The rows come from 6 hidden closed curves, with some noise, and rows from the same curve form a group. Each curve winds through 6 dimensions. The rows are also pushed far along 4 directions, which tell nothing about the answers.
Some rows, each with its group after it:
[ -3   0  22 -25 -18  -4  13 -14  -3  17   8  22 -30  45 -15  32  16  -6
 -15   1   1  19  25] => (0)
[-14  -1   8 -19 -12 -24 -17 -34 -75 -44 -16  -6  32 -20  -6 -21 -39  44
 -54 -12   8  35  -9] => (0)
[  4  18  12  14 -25  14  18 -17  -9  22  20  25   1  20  10  50   2 -40
   9  12  40   8  15] => (5)
[ -8  -2  26 -11  -7   1  14 -17  -4  -1   9  22 -12  25  -6  46  34 -27
 -19   4  -2  20  28] => (0)
[ -5 -14  30 -21 -15  11   3 -30   0 -21  -1  13 -31  20  -7  26   9  -1
 -25  -9 -30  17  25] => (0)
[ -2  12  23  -4   1  -3  61 -19 -33  29  20 -11 -13  13  -6  52  21 -28
  -7   3   1  22  37] => (5)
[ -2  28 -27 -11 -18 -24  23 -33 -54   2   6 -14  16  -5   5  -4 -46  23
 -17  -1  28  28 -11] => (0)
[-16 -18  15 -15  27 -27 -29  -1   3 -48 -34   1  -8  -8 -14 -24  32  48
 -27 -10 -42  -6  -7] => (2)
[ 11  29 -29  19  -1  -1 -18  29   7  18   1 -11  37 -30   9 -27 -37   4
  30   0  41 -17 -35] => (4)
[  5  21   6  28  -8  12  25 -16 -23  19  16 -21  31 -30  14  17 -17 -22
   9  -4  31   9  -2] => (3)
[  7  31 -42  13 -15  -3  20  -2   3  41   6 -14  19  -1   9   8 -34 -14
  31  10  41  -7  -6] => (1)
[-13 -12  21  -4 -30   4 -19 -48 -46 -33  -8   4  21  -9  11   6 -35  10
 -43  -8   6  29   5] => (3)
[ -8  -7  -1   3   7 -11 -30   3  -1 -22 -25 -16  19 -18  -3 -23 -16  19
 -17   5 -11 -11 -13] => (4)
[ 12   9  18   7 -24  28  25   4  26  49  25  25 -20  36  -7  57  11 -61
  28  11  30  -7  37] => (5)
[  8   8 -21   1  -8  10 -13  16  28  10  -1 -19   8 -10  -3 -16 -28  -7
  16   7   2 -16  -9] => (0)
[  6  19 -11 -18 -36  -2 -38  25  10  13   5  34  11  34 -22  -9 -32  -5
  -3  19  51  -7  -6] => (0)
[  5 -11 -16  -7  15  -9 -44  34  15 -25 -20   2   3 -14 -10 -66 -14  44
   8 -11 -12 -21 -33] => (1)
[ -3 -20 -13  -7  18   0 -33  17   4 -41 -29  -3   5 -30   5 -47 -22  42
   3 -18 -23 -17 -26] => (2)
[ -8  -9   5  -5   2  -5 -15 -15 -18 -31 -22  18  -1  -4  10  -1 -13  27
 -11 -10  -6   2  -8] => (2)
[ -8   7  44 -15 -25  -5 -26 -17 -34 -44  -6  35  -1  20 -21  23  -7   6
 -50   7  15  20  11] => (5)
[ 13  12 -16  18   9   7  13  16  11   4  19   4   6 -12   5 -10  13 -11
  27  -6  17  -9 -13] => (3)
[ -2  -7 -39   3  18  -6 -11  10  21 -11 -13 -22   6 -18  17 -29  -6  13
  13  11 -23 -16 -25] => (3)
[-11 -13 -18  -1  19 -12 -25  -3  17 -34 -20 -26   9 -18   3 -25  11  21
 -16   9 -37  -8 -13] => (2)
[ 13  18 -36  21 -28  23 -23  23  10  16  12   6  38 -11  13 -14 -55 -28
  25  21  54 -15 -17] => (0)
[ -7 -14  21 -19  -9  -3 -14  12   3   6  -2  41 -21  43 -13  21  20  -8
 -17  15  -1   2  17] => (4)
[  0 -12  29 -14   5   5  17   5  16  20   1   8 -33  30 -16  29  33 -13
  -1  -3 -20  -2  31] => (3)
[-14 -31  12 -18  10   2 -35  16  58   1 -32  12 -21  24 -17   8  39  -3
   3   0 -40 -23  23] => (1)
[ -4 -19   5  16  32   3   1  10  46   7 -11   7 -16  -2  11   8  57  -5
  29  -9 -28 -22  -1] => (5)
[  5   9   4   8 -35  12 -37   0   0   3  -2  13  17   8  -6 -16 -44   1
   1   2  40 -11  -9] => (4)
[  8  28  26  11 -10   6  38 -17 -17  30  17  -6  -7  -2   1  38  -3 -16
  15 -15  25  13  11] => (2)
[ 10  24   9   3 -21   6  34  -5 -12  42  23   3  -7  21  -7  34 -14 -29
  13   5  36   6  20] => (3)
[ 14   7   8  21 -18  30  -6  13  28   8  21  20   3   9  -6  17   5 -43
  19   8  31 -18  13] => (4)
[-11 -37  30 -17 -23  19 -40  -7  12  -9 -10  31 -10  32  -4  11   7 -12
 -27   2 -16   7  22] => (0)
[ 16  22  -2   6 -34  20 -21  24  23  19  26   8  14  16 -13   6 -30 -40
   5  28  43  -8  -4] => (5)
[  1  -5  29   3 -31  15 -38  -4 -11 -12  -2  22  17   5  -6   4 -26 -11
 -21   0  27   3   4] => (3)
[  1  24 -30  11  -4  -7   9   4  -2  24   3 -15  18  -3  14  10 -25 -16
  10  27  24  -6  -9] => (4)
[-13 -20  32 -10  -3   1   0 -37 -11  -8 -15 -11  -9   0  -6  12  12  14
 -23 -23 -31  16  23] => (1)
[  7  19   7  10  -4   3  30 -10 -27   4  26 -15   4 -10  12  19 -13 -19
  -8   9  10  23  -6] => (1)
[  5   5 -23  -2   4   0  13  14  17  19   2   1  -8   8  -7  -3   0  -4
  22   4   4 -16   6] => (1)
[ -4 -11 -14 -19   7  -6 -29  21  47  -1 -22   5 -22  17 -10 -16   9  16
   9   7 -29 -19  -7] => (1)
[  5  -8 -13   0 -18  20 -43  14  35 -17  -9  15   3  -1  -3 -29 -26   4
  13  -4   7 -19 -15] => (0)
[ -1  -1  12  19  30   2  18  23  34  28  -2 -26  -5 -12   1  18  43 -24
  24   6 -20 -19   9] => (4)
[  8 -13   2  18  36   5  27   8  20   6  11  -8  -9 -19   7  -7  55  -5
  28 -23 -24  -6  -1] => (3)
[  9 -14  -6  -9  -3   9 -22  46  11   0   5  38  -6  20  -6 -18  -5  -7
  10  10  15 -16  -3] => (2)
[ 10   5  34  -3 -30  21 -27  23  -9  -6   5  59  -2  20 -13  14 -28 -16
   2  -3  47  -5   5] => (2)
[ -1 -12  31  -3  11   8  58 -40   5  18  12 -16 -43  10   0  39  54 -11
   1 -27 -46  18  38] => (3)
[ -6  -1   9  18  11   1  40 -18 -36  14  11 -11  18 -14  15  30  14 -26
  -5   1  10  15  19] => (5)
[-13 -13  -7  11  51 -16  41 -19 -21 -14 -20 -28  -3 -43  32   4  31  25
  11 -21 -46   5  -6] => (2)
[  7  18  -2   6   7  -2 -13  17  11 -18  -3 -15  16 -25 -12 -13 -12   4
   5   4   7 -13 -13] => (5)
[  0 -11 -34   8   8   6 -28   7  29 -23 -12 -17  14 -25  15 -35 -19  13
  14   2 -16 -19 -23] => (3)
[ 10   0 -13  12   4   8   0  13  27  20   8  -3  -7   1  -1 -24   7   6
  33 -12   6 -18  -9] => (4)
[-11  10  13   1   4 -13  10 -23 -36 -23  -3   5  10  -5   5  27   6   0
 -28   9   7  17   3] => (5)
[  6  -3   3  -6  15  -4  -2  40  29  14   7   9 -17  19 -16  -5  33  -8
  11  11  -6 -14   2] => (5)
[  3 -10  -6   3  26  -6 -41  39  31 -21 -17  -2   7 -20 -16 -50  14  29
  11  -6 -13 -28 -24] => (2)
[ -3   8 -29  21  15 -11  -8  -6  -2 -13 -13 -10  24 -33  21 -23  -5  24
  17  -6   6 -11 -30] => (5)
[-17 -12 -23  -3   1 -10 -21 -29 -11 -29 -23 -22  14 -18  20 -26 -26  31
 -20  -1 -25   6 -18] => (4)
[ -2 -30 -23 -17   7  -4 -50  29  17 -29 -19  10   0  -1  -6 -66 -16  39
  -5  -3 -20 -16 -24] => (2)
[-12 -41  35 -26  -6   5 -70  21  32 -39 -26  51 -11  30 -26  -8  32   9
 -31  -3 -23  -6  14] => (0)
[  6   1  -6  -9 -28  19 -43  23  -6 -34   2  23  17  -1  -9 -20 -58  -7
 -15  17  26  -6 -10] => (2)
[-10 -26   7  -5  -3   1 -17 -10  -7  -7  -7  16  -7  13  10  -7   7  13
 -12  -5 -15  10  -3] => (1)
[  3 -20   2  -9  -5  -1 -61  38  13 -24 -13  40   4  14 -15 -46  -4  22
  -4  -1  11 -18 -21] => (3)
[ -9  -5  -4 -12  23 -20 -24  -2  -7 -40 -31 -30  13 -34  -5 -31 -11  44
 -24  -7 -32  -1 -19] => (1)
[  5  27 -19   5 -17 -14   3 -17 -57  -8   7 -17  28 -26   7 -34 -62  33
 -12  -7  38  18 -30] => (1)
[  6  19   6   0 -35  13   2   7  -9  18  12  29  11  26 -20  29 -21 -35
   0  13  59  -4  28] => (1)
[ -3 -26  31 -23 -20  16 -15 -18  -7 -33   1  25 -23  28 -18   7  -3  -2
 -35  -2 -17   9  30] => (1)
[-14 -17 -20  13  18  -9  13 -29 -29 -15 -14 -18  20 -29  26  -7  -3  17
  -5  -8 -12   7  -5] => (5)
[ 11  -9 -16   1  14  15 -30  47  76 -21  -5   5 -12  -3 -17 -23  20 -10
  25  10 -22 -43  -5] => (4)
[  9  17 -36  23 -10   8 -16  20  23  29   4 -11  24  -9  16 -15 -37 -14
  30  18  33 -21 -27] => (3)
[ 13   8   6  12  -2  21  12  13  42  31  19 -19  -8   2  -5  17  15 -38
  24   8  -5 -10   9] => (2)
[ -3 -27  32   6  20  17  17  -7  33  -4   7   2 -28   8  -2  32  70 -29
   2  -4 -43  -6  32] => (4)
[  0  -5  28  -2  14  -1  29  -8  15  25   5 -10 -33  14  -9  22  46  -7
   7 -13 -31   5  23] => (4)
[-12 -32  28 -10  22  -6  -4 -14 -16 -35 -18   7  -7 -11   0  -8  37  23
 -25 -23 -40  13   8] => (0)

New rows. What belongs after each?
[  7  15  -8  20  12   9  40  -8  18  11  20 -26  -4 -17   6  23  26 -29
  19   5  -8  -4  11] => (4)
[ -2  10  46  -7 -14  -4  21 -33 -34   2   4   8 -14  12  -8  34   6   2
 -22 -13   5  25  19] => (2)
[ -2 -21  31 -28 -25  15 -45   1  18 -41  -2  48 -24  33 -25   0   5   1
 -28  -3  -9   5  14] => (4)
[  2 -18   4  -3  26  10   9  25  28  -4   0 -14 -16 -11   0   1  24 -15
   8   0 -42  -8   7] => (2)
[  4  -4   4 -13  -4  10 -24  35  52   1   0  36 -17  31 -20  14  28 -24
  11  14   0 -20  12] => (0)
[ 14  32  -7  11 -23   0  12   0 -33  24  22   1  16  -4   2 -11 -43   1
  10  -6  54  10 -19] => (1)
[  8   3  -5   0 -44  22 -46  12   1  -3   1  58   8  26   0 -11 -51  -5
   7   6  59 -12 -15] => (2)
[ 22  42 -11  23 -18   5  25  18 -17  49  32   1  17  -5   6  -1 -31 -14
  34  -1  65   0 -21] => (1)
[  0 -17  -4   3  -6  14 -27  14  16  -1  -7  33  -6  14  10 -11  -5   2
  17  -2   8 -16  -9] => (2)
[ -1  11  17  -4   5  -5 -17  10  13 -27  -8  13  -5   1 -17   8  13   5
 -11   7  -3  -4  -1] => (5)
[ 14  -4  19   0   0  23  -1  32  44   1   9  20 -16   9 -25  14  24 -32
  22  -4   2 -24  25] => (3)
[  1  -2 -36  15  32  -1  23  26  49  39  -9 -23   1 -10   2   0  33 -16
  52   1 -10 -34   7] => (1)
[  3 -29  12 -10  -9  26 -58  44  44 -24  -9  39  -3  15 -13 -14  -1 -19
  -1  14  -6 -25   1] => (2)
[ -7 -28   6 -17  16  -9 -43  27  12 -29 -19  22 -13   7  -2 -30  16  29
 -18   3 -32  -6 -20] => (1)
[ 14  34   5  23  -7  14  35  11 -24  33  21   7  17 -18  12  22 -24 -29
  32  -7  56   1  -6] => (2)
[  9   3 -30  11  17   6  24   9  10  -1  10 -32   3 -26   4 -25  -8   1
  24  -2 -10 -16  -5] => (1)
[  6   6 -28  -1  -3   4 -14   0  19 -26  -8  -6   0 -19   3 -26 -29  16
  11  -6  -6 -13 -17] => (0)
[  2  -5  22   0 -14  18  11  -9  -3   3   9  14  -3  12 -14  26   6 -30
  -7  -2  11   1  38] => (1)
[  1   7  -3   4 -18  -2 -53  25   4 -22  -9  37  23   7 -15 -25 -19  10
  -6  14  43 -19 -20] => (2)
[ -5  23 -30 -12 -29 -18 -16 -26 -36 -14 -12  -4  22   2   3 -13 -69  27
 -22  12  29  14 -19] => (1)
[-10   4 -30  18  29 -20  37 -37 -14   8 -10 -47   6 -36  32  -9   6  31
  13 -16 -28   7 -17] => (2)
[ -1 -13   5   7   3   1 -20   2  19  -2   1 -15   7  -3  -6 -17  19   0
  -6   0 -14  -3  -2] => (2)
[-12 -23  32  -5 -11   6 -24 -13  -2 -14  -2  28  -4  25  -3  22  26 -17
 -30  10  -8  12  18] => (2)
[ -6 -12  -2   9  34 -10  52  -6  -5  32   9  -9 -21   7  20  24  55 -10
  17  -2 -27   9  13] => (2)
[  4 -14  22 -11   1   5  -1  16  20   3   9  35 -32  42 -21  12  40 -11
  -1   3  -6 -10  23] => (4)
[ -1  -6 -37   7   5 -11 -31  12  -9 -13  -7 -17  34 -25   9 -58 -28  27
  -4   5   7  -3 -37] => (5)
[  9  -9  -1   5  13   5  -6  37  35  29   8  15 -17  14   4 -10  31  -6
  30  -1  -6 -15 -14] => (1)
[-10 -27   5   0   1   0 -35   0 -16 -33 -11   9  21 -11   6 -22  -3   8
 -28   3  -9   5  -7] => (2)
[ 17  26 -30  23   8   8   8  29   9  -2  18 -25  25 -37   4 -18 -24 -16
  26  12  22 -19 -21] => (1)
[ -8 -14 -21  -9   0 -14 -38  -2  -3 -24 -12   4   5   4   4 -43 -10  36
 -16   2 -10   1 -25] => (5)
[  8   5 -15   1 -16  13 -10  27  13  24   9  -2  14   7  -1   1 -29 -28
  11  23  22 -10   3] => (0)
[ -8  18  -8   4   1 -12  37 -50 -29  15  -2 -47   8 -22  16  17 -17  10
  -5 -10 -11  25  -1] => (1)
[ -1   0 -21  12  -8   0 -40  17 -17 -26  -5  12  44 -21   8 -38 -36  10
  -6  11  36  -8 -27] => (2)
[ 16  29 -16  12   4  -2   5  24  11  15   9 -26  12 -25  -1 -24 -24   6
  27  -6  18 -13 -28] => (1)
[ 10   8  28  -2  10  12   6  31  64  42   8  -2 -40  20 -14  30  45 -30
  29   1 -22 -16  12] => (1)
[  3   8  12   8   8   2  36 -17 -28  -8  16 -23   4 -19   8  23   5 -14
 -16   3 -11  20  10] => (1)
[-20 -19 -14 -17  33 -29   4 -11 -33 -55 -30 -24  14 -30  -3 -25   5  37
 -36  -1 -41   6   4] => (1)
[ -9 -23 -36  -5  -3  -7 -52  19  -5 -18 -23  -3  37 -14   7 -52 -40  23
 -12  11   1 -10 -24] => (0)
[ -5  -3 -29   9  24 -21  20 -14 -16  11   2 -30   5 -18  21 -26  11  27
   6  -7 -17   8 -23] => (5)
[ -7 -31  -4 -16   6   2 -32  27  22  -6 -16   1   0  10  -7 -14   1  -3
 -12  18 -27 -14   8] => (0)
[  7   0   5   5  -2   7   3   2  13  17   2 -11  -5  -5  -4 -12  -1   5
  16 -17  -1  -7  -1] => (1)
[  3  18 -17   5  17  -6  53 -11  -1  31  12 -28 -13  -3   7  22  16  -9
  20   2 -10   1  11] => (5)
[  4  22 -22  11 -32   6  22 -27 -36  18  12  -4  20  -1   9  11 -55  -7
   7   2  46  10   2] => (5)
[  3   1  18   3  22   2   9  16  37  18  -4 -21 -15  -9  -9  14  39  -9
  15  -8 -28  -9   8] => (1)
[-11 -10   0 -19   4  -8  -1 -10 -47 -46 -11   7   6 -11   6   0 -27  13
 -40  10 -12  20   2] => (2)
[ 16  30 -11  15 -26  16  31   4 -25  41  27  -2  24  -2   2  14 -41 -32
  25   5  63   0  11] => (5)
[-17 -16  -7  -7  17 -16 -19 -23  -6 -46 -23 -25   6 -17   3 -17   7  25
 -34   7 -43   5  -6] => (2)
[ 13  32 -20  23 -29  11 -18   9  24  21  21 -10  27  -4  -4 -11 -31 -24
  18  16  49 -14 -18] => (2)
[ -4 -19  13  -5  -2   5 -19  -5  31   1 -12  19 -29  23  -3   2  23   9
   7  -9 -19 -11   5] => (2)
[ -5   0  28  -4 -16  -3 -20  -6 -40 -27  -7  45   9  12  -6  13 -17   8
 -26   0  31  11   3] => (2)
[  9  13 -19  17  -1   8 -19  33  34  18   4   7  27 -11  -2 -11   1 -18
  32   4  34 -23 -14] => (0)
[-14   4 -23 -15  20 -30   5 -19 -36 -51 -18 -27  11 -26   7 -14 -20  37
 -36  12 -28  12 -14] => (2)
[  1 -13 -30   9  24   4  -7  33  10 -16  -5   4  10 -21  13 -30   0   2
  18   7  -5 -19 -13] => (0)
[-15 -31   0 -15  15 -14 -22 -10   5 -26 -14 -10 -13   6   3 -13  27  20
 -31   8 -52  10  -4] => (5)
[  9   4  -5   7 -10   6  25  -6 -12  39  25  -3  -3  10  11   2  -3 -14
  14  -5  16  11   0] => (2)
[ 10   1  -1  18  11  17  10  17  57  42   2 -21  -9 -10  -3   0  24 -18
  51 -18  -8 -26   4] => (1)
[  3  11   7   9 -24   8 -32   9   4   2  -4   4  19   1  -9  -6 -32  -8
  -3  11  34 -14  -6] => (4)
[  2 -15  22 -15   0   9  14  -2   6  -4   9  12 -32  24 -16  13  20 -10
  -9  -1 -21   2  26] => (1)
[  1  -9  24   9  11   6  18  -2  -3   8   7   6  -4  -4   4  13  33  -8
   8 -21  -4   9  12] => (0)
[-10 -24  -1   1  -3  -8 -10 -19 -28 -13  -7  15   3  12  11  -9   5  13
 -20   3  -1   8   3] => (4)
[ -5  -3  30 -19 -34   7 -18 -18 -13 -12  12  17  -6  34 -11  25  -8 -20
 -44  21   4  25  16] => (5)
[  0  -7  25  -2  -2  14  27  -4 -24   0  17  25 -15  16   5  34  14 -26
  -7   4   6  14  25] => (0)
[  2  -5  -3  15   9   5  51 -20 -26  42  20  -5  -3   1  30  20  16 -17
  18 -10   2  18   8] => (2)
[  6  13 -19  18 -22   8 -38  16  11  -4   5  14  34  -3   1 -16 -28 -14
   7  21  46 -14 -20] => (2)
[ -4 -11  15  -6  16  -6  44  -6 -31  16  13   8 -17  12  10  33  30 -15
  -8   2 -14  21  21] => (2)
[  8  16 -20  27  -5  13  38 -12 -22  33  17  -5  17 -22  32  13 -29 -16
  34 -11  35   6 -11] => (2)
[  2  10  20 -18 -17  -3   5  -4  -4   6  10  15 -22  35 -20  24   3 -11
 -20  14   8  11  18] => (2)
[ -3 -18  11  -1   6   0  13 -18  11  23   3 -10 -25  17   4   3  31   6
   3 -14 -30   7   8] => (2)
[ -4  14 -23   9  11 -13  68 -37 -36  25  12 -37   6 -14  15  19   1  -5
   6  -6   1  18  16] => (1)
[ -2   5  16  -5  21 -11  59 -25 -21  12  12 -37 -21  -6   2  35  29 -10
 -14  -3 -38  26  23] => (2)
[-14 -20  13  10  44 -16  31  -7 -28  -8  -9 -13   2 -25  15   7  50  11
  -8 -16 -34  12   3] => (2)
[-12   0  -6   0   7 -19 -14  -9 -59 -47 -19   9  31 -28   9 -21 -27  36
 -28  -3  17  10 -21] => (2)
[ -7 -19  -8   8  32  -2   3  11  30  -5 -12  -2  -6  -8  10   6  41  -5
  15   4 -29 -17   3] => (5)
[ 12   7 -27  17  22  10  20  28  55  36   5 -41  -5 -22   5  -5  10 -20
  48   1 -23 -27  -6] => (0)
[  4  25   2   8 -25  -1 -31  -2 -23 -24  -3  16  29 -12  -6 -17 -42  13
  -7   0  48   0 -23] => (5)
[  8  -4  -9   2   4  13  -5  24  44  27   0 -19  -7   1  -4  -5   2 -17
  25   3 -12 -20   2] => (0)
[  2  19  13   1  -4  -5  22  -5 -31   8  10  -8  10  -2  -5  28  -8 -16
 -16  12  17  13  11] => (3)
[  4   4  17  -6  -3   7  26  13  -7  22  18  30 -18  30  -2  41  18 -33
   4  13  14   6  22] => (2)
[ -8  -9  15 -11   7   3  17  -6 -18 -16   1   8 -10   4   6  31   8 -15
 -22  10 -19  13  17] => (2)
[ -1   4 -13  10 -20   2  20 -32 -55  11  12  -2  19 -10  27  -5 -45   5
  -6  -9  27  28 -10] => (2)
[ 17  33 -13  14 -17   1  16   3 -22  29  22  -4  15 -10   3 -15 -37   3
  20  -7  47   4 -21] => (1)
[  9  23  -5  -1 -11   0 -27  27  23  -2  -5  -4   7  -6 -13 -13 -31   4
   9   8  16 -14 -21] => (1)
[ -5  19 -15   8  -8 -19  41 -47 -50  22  12 -22   8   1  19  11 -11  12
 -12  -1  14  30  -4] => (2)
[  1 -12  22 -25 -55  13 -52  16 -22   5   5  55   6  52 -20   2 -45 -17
 -32  21  48  10  15] => (0)
[ -3   4 -15  20  19  -8  40 -22 -52  -5  11 -17  28 -34  23  -3   2   5
   1 -14  16  19  -3] => (3)
[ -6 -10  12   2 -14  12  13 -26 -24  11   3  23  -7  15  21  23  -1  -6
   0 -10  11  13   7] => (2)
